The groups are shells around one centre, one inside the other: the same stretched ball of 5 dimensions in 7 sizes.
In the rows, zero is written as 128.
Some rows, each with its group after it:
[125 125 146 122 149 151 158 156 132 182  97  96 137 171 135 167 137 140
 148 163 133 117  91 132 187] => (4)
[140 134 140 122 158 150 167 141 132 173  96 100 126 162 137 157 127 121
 147 163 138 127  96 130 184] => (3)
[138  95 111 134 185 154 109 171 129 159 130  87 111 148 161 154 148 152
 139 185 121  92  86 134 185] => (3)
[172 132 117 120 188 175 149 135 116 162 110  92 125 136 154 154 130 117
 149 160 127 133  95 127 193] => (0)
[141 127 124 129 168 146 144 146 136 167 110 103 113 152 154 149 127 119
 139 181 133 111  95 136 185] => (1)
[106  87 155 125 155 136 156 177 131 166 103  80 128 185 110 171 153 176
 150 156 136 114  85 128 173] => (1)
[137  94 138 127 180 141 160 156 128 147 110  88 110 160 123 155 141 149
 146 159 137 134  91 133 179] => (2)
[139 129 125 126 165 153 137 151 131 176 107  93 124 158 151 155 132 127
 145 176 133  98  93 122 176] => (2)
[161 113 113 126 193 164 132 150 119 156 118  81 116 143 149 152 138 133
 148 167 129 111  92 118 177] => (5)
[109  70 136 134 170 136 127 187 135 155 125  87 114 169 134 165 159 181
 140 174 124 106  81 146 188] => (2)
[131  70 130 131 191 138 136 174 124 140 121  70 105 162 119 157 154 173
 148 162 135 111  86 120 164] => (6)
[106  75 124 140 170 128 109 188 142 158 129  86 104 169 145 156 154 172
 136 191 128  78  83 137 174] => (3)
[ 97  83 135 136 154 133 117 190 143 171 123  93 118 176 145 165 156 175
 137 187 123  84  81 145 187] => (5)
[147  95 121 130 194 137 143 153 127 142 115  77  98 154 129 144 136 139
 147 168 143 110  95 113 156] => (4)
[104  53 138 136 179 117 130 190 136 141 123  69  98 179 111 157 160 189
 144 170 139  94  83 123 155] => (5)
[156 131 121 121 176 169 140 146 119 173 107  85 131 150 149 158 134 126
 151 164 130 109  93 114 178] => (6)
[116 117 147 125 146 146 152 164 136 181 101  99 134 174 136 167 141 148
 145 168 130 113  88 139 190] => (5)
[121 121 136 126 150 152 136 165 134 185 106  95 135 170 148 166 141 145
 145 175 128  97  88 132 186] => (0)
[110  96 147 131 158 118 157 165 142 160 102  86 108 182 115 154 138 151
 145 170 147 104  92 122 156] => (4)
[115  78 126 133 172 150 110 190 129 165 128  82 123 165 146 168 162 181
 142 177 118  90  79 137 188] => (1)
[115  77 145 129 169 135 149 176 131 153 113  83 115 173 116 164 153 174
 146 160 134 120  85 135 178] => (3)
[144 132 135 123 165 145 163 139 131 168  96  94 119 161 134 151 124 117
 148 165 143 119  98 119 169] => (4)
[149 122 111 129 180 156 122 152 128 168 116  87 116 149 158 150 134 127
 144 181 131  90  93 117 172] => (6)
[163 134 120 120 179 176 143 142 116 172 107  88 134 145 153 159 134 123
 151 161 127 119  93 120 188] => (2)
[145 110 133 126 180 138 162 144 128 151 102  82 107 161 121 148 130 131
 149 160 147 121  97 113 158] => (3)
[157 127 108 130 182 163 125 147 129 165 121 101 115 137 172 149 131 119
 139 184 123 108  93 138 195] => (2)
[109  79 155 127 163 129 161 175 132 154 105  81 118 182 104 166 152 175
 148 154 139 124  86 131 172] => (1)
[129  78 142 129 184 125 163 161 130 137 108  77  99 169 105 152 143 159
 148 156 147 128  92 121 158] => (0)
[134  79 120 136 193 128 131 165 134 137 124  80  89 156 132 143 143 152
 141 178 139 103  91 124 160] => (0)
[133 121 122 128 162 164 121 165 130 182 118 100 133 154 167 163 143 141
 141 182 118  98  87 141 201] => (5)
[133 125 121 130 161 156 125 160 136 180 115 103 126 155 166 158 137 132
 139 186 123  96  90 140 195] => (4)
[121  66 140 130 185 123 149 173 128 138 112  64 100 175 100 155 151 174
 151 157 147 109  89 110 146] => (6)
[102  50 139 135 178 124 126 195 132 144 124  66 106 180 111 163 166 199
 146 167 134  94  80 123 159] => (2)
[118  81 138 135 177 111 154 163 142 140 111  83  90 172 113 145 137 151
 142 173 150 109  94 123 151] => (0)
[136  98 109 137 186 137 113 164 136 154 126  85  97 153 154 143 139 140
 139 191 134  81  92 121 163] => (0)
[134  75 114 134 195 142 111 177 126 146 129  67 102 157 137 152 154 167
 146 176 132  84  86 113 158] => (6)
[139  97 139 125 181 137 165 152 126 147 104  78 109 165 112 154 138 146
 151 154 145 127  94 115 160] => (3)
[ 97  69 162 128 158 115 166 180 137 152 101  75 113 193  91 166 153 184
 149 153 146 117  86 124 157] => (6)
[117  92 124 138 171 127 123 172 143 158 122  94 100 164 147 149 142 150
 135 191 133  89  89 137 173] => (5)
[147 121 120 129 178 144 142 145 132 160 110  92 108 152 146 145 127 120
 143 177 139 106  97 121 169] => (1)
[ 97  68 146 131 160 133 130 194 133 163 116  75 122 185 117 171 164 193
 146 166 130  94  80 129 172] => (1)
[128 110 143 122 162 145 156 158 127 169  98  79 127 174 119 163 140 149
 153 157 140 111  91 113 164] => (4)

New rows, each followed by its group:
[ 90  84 146 133 146 127 128 190 143 174 113  88 123 187 130 168 156 179
 141 179 130  85  82 137 176] => (6)
[116  72 116 139 183 134 101 188 135 153 133  76 102 163 146 154 157 174
 139 189 128  72  83 125 165] => (5)
[150 112 132 127 184 133 169 137 131 145 102  87  99 157 121 142 124 122
 147 162 150 129 100 117 158] => (0)
[112  72 137 130 170 148 126 189 128 160 123  81 125 169 132 172 164 188
 144 167 120 107  79 140 191] => (0)
[129  72 122 134 192 133 124 175 128 142 124  68  99 162 126 152 152 168
 146 172 137  93  87 114 154] => (5)
[158 116 110 130 190 158 130 147 127 156 121  94 109 139 161 146 133 124
 141 179 128 112  94 131 186] => (4)
[138 131 129 123 159 166 138 155 126 184 106  95 139 158 154 165 138 134
 147 170 125 106  90 130 192] => (2)
[115  81 120 135 173 146 102 189 132 165 131  81 117 164 152 163 159 175
 140 185 120  78  81 133 181] => (3)
[126  78 120 136 188 128 121 173 133 145 124  73  95 163 132 147 147 160
 143 180 139  85  89 115 153] => (5)
[153 116 128 121 180 162 149 149 118 163 106  79 126 155 133 159 138 138
 153 155 134 119  93 114 174] => (1)
[146 100 121 126 184 164 130 163 120 159 120  83 123 150 146 161 148 153
 147 165 123 113  87 129 188] => (1)
[140 121 149 118 163 148 179 143 125 165  91  86 128 169 113 161 132 134
 154 147 144 136  95 117 170] => (4)
[147 125 137 124 169 150 169 140 131 160 102 105 118 153 139 154 127 121
 143 163 135 143  96 143 194] => (0)
[118  77 126 138 182 117 130 172 140 143 121  79  91 168 127 145 144 159
 140 182 142  91  90 122 153] => (4)
[153 119 134 122 182 142 171 136 125 151  97  82 109 159 118 147 126 122
 152 155 150 128  99 108 156] => (6)
[160 131 126 120 179 162 157 137 120 164 102  88 124 150 139 154 129 119
 151 158 136 126  97 117 177] => (3)
[139  88 115 132 192 142 119 167 125 150 122  68 105 158 135 150 147 155
 148 174 137  86  90 106 152] => (0)
[138 134 145 118 153 158 166 146 127 180  93  96 139 166 133 166 132 130
 151 156 134 127  93 128 187] => (2)
[127  83 134 131 183 124 148 163 133 143 111  73  98 170 113 149 142 155
 147 166 148 105  92 112 148] => (1)
[122 114 139 127 152 155 144 165 134 178 111 106 134 163 150 168 143 148
 141 172 121 120  86 153 208] => (6)
[100  68 140 134 167 122 128 189 137 156 117  71 109 184 116 161 158 184
 145 172 138  84  84 119 154] => (3)
[150 122 119 127 176 164 134 152 127 168 117 100 122 144 162 156 136 130
 141 176 122 117  91 141 200] => (3)
[ 99  94 150 129 146 129 144 179 140 174 105  89 125 186 123 167 149 168
 144 171 135  97  85 132 174] => (4)
[120 123 145 125 147 142 156 157 138 179  98 100 129 173 136 162 134 137
 145 170 136 111  92 134 182] => (2)
[138  90 112 135 191 140 116 166 130 150 125  76 100 154 144 147 144 149
 143 181 135  85  90 115 159] => (4)
[116  96 127 137 167 124 129 169 144 159 117  92 101 168 141 148 139 147
 138 188 138  88  91 131 166] => (4)
[124  88 133 134 178 120 146 162 139 146 113  85  94 167 123 146 137 148
 141 175 145 106  93 124 158] => (1)
[128  97 138 128 174 130 153 159 131 154 104  76 108 172 115 152 138 148
 150 163 147 106  93 109 150] => (1)
[134  99 137 122 174 150 148 163 121 161 106  72 126 168 119 164 147 158
 154 154 137 111  89 111 165] => (5)
[149 130 141 118 165 162 170 141 122 171  95  92 134 159 131 163 132 128
 152 151 135 137  94 126 186] => (1)
[135 106 124 129 171 162 126 168 129 169 122  99 127 151 160 164 148 151
 140 176 116 113  85 149 206] => (2)
[ 85  77 160 132 143 114 152 187 146 166 105  89 117 195 110 167 153 181
 143 169 139 103  84 138 170] => (0)
[114  70 143 128 172 141 139 184 127 154 118  76 120 173 118 169 161 186
 148 159 129 113  81 132 179] => (2)
[128  85 118 138 183 138 117 173 136 151 130  92 101 154 152 151 147 155
 136 187 126  98  87 142 183] => (2)
[126  73 125 133 189 131 127 175 128 144 120  65 101 168 119 153 151 169
 148 169 141  89  88 107 147] => (2)
[157 116 122 123 184 170 143 150 118 161 114  90 126 144 149 160 140 136
 148 161 124 129  91 132 195] => (2)
[116  93 137 135 168 118 149 163 144 152 110  91  98 172 125 148 136 146
 140 178 145 105  93 129 162] => (5)
[114 113 141 126 147 152 137 172 135 185 109  99 138 172 147 170 147 155
 143 173 123 104  85 143 197] => (2)
[112  81 147 125 161 150 140 184 125 167 112  78 134 177 121 176 162 185
 150 156 125 112  80 133 186] => (0)
[115  92 129 132 162 152 115 184 133 173 124  93 127 164 154 168 156 169
 140 181 117  94  81 146 198] => (1)
[162 140 126 120 173 171 157 135 121 171 104 101 131 144 153 157 127 114
 147 161 128 135  96 133 198] => (5)
[106  86 128 137 162 134 112 186 141 169 124  88 114 172 147 160 153 169
 138 188 126  78  83 135 177] => (3)
[146 133 123 124 167 161 138 148 127 178 107  94 129 154 154 157 132 124
 146 173 130 103  93 123 182] => (4)
[117 101 139 124 157 156 132 178 127 179 111  82 139 173 136 174 155 169
 149 165 124  98  83 128 185] => (6)
[125  80 130 133 179 138 135 173 133 149 123  89 107 159 136 157 150 163
 140 173 128 115  86 143 186] => (6)
[147 109 126 126 179 162 142 156 123 160 115  93 123 149 147 160 142 142
 145 165 124 125  89 138 195] => (1)
[148 113 107 130 184 163 110 161 125 167 124  85 119 146 165 154 142 139
 143 182 123  88  89 123 181] => (4)
[162 119 123 121 187 168 150 143 117 158 110  86 124 144 143 157 136 130
 150 157 130 130  93 123 186] => (4)
[131  94 145 126 173 137 166 157 131 149 106  90 112 165 117 157 141 151
 146 157 139 137  91 135 179] => (2)
[145  99 131 124 184 154 150 157 120 153 111  80 119 156 128 160 144 150
 150 156 133 125  90 123 177] => (3)
[146  89 125 128 194 143 144 157 122 142 115  72 104 156 123 151 142 150
 149 161 140 116  92 113 160] => (4)
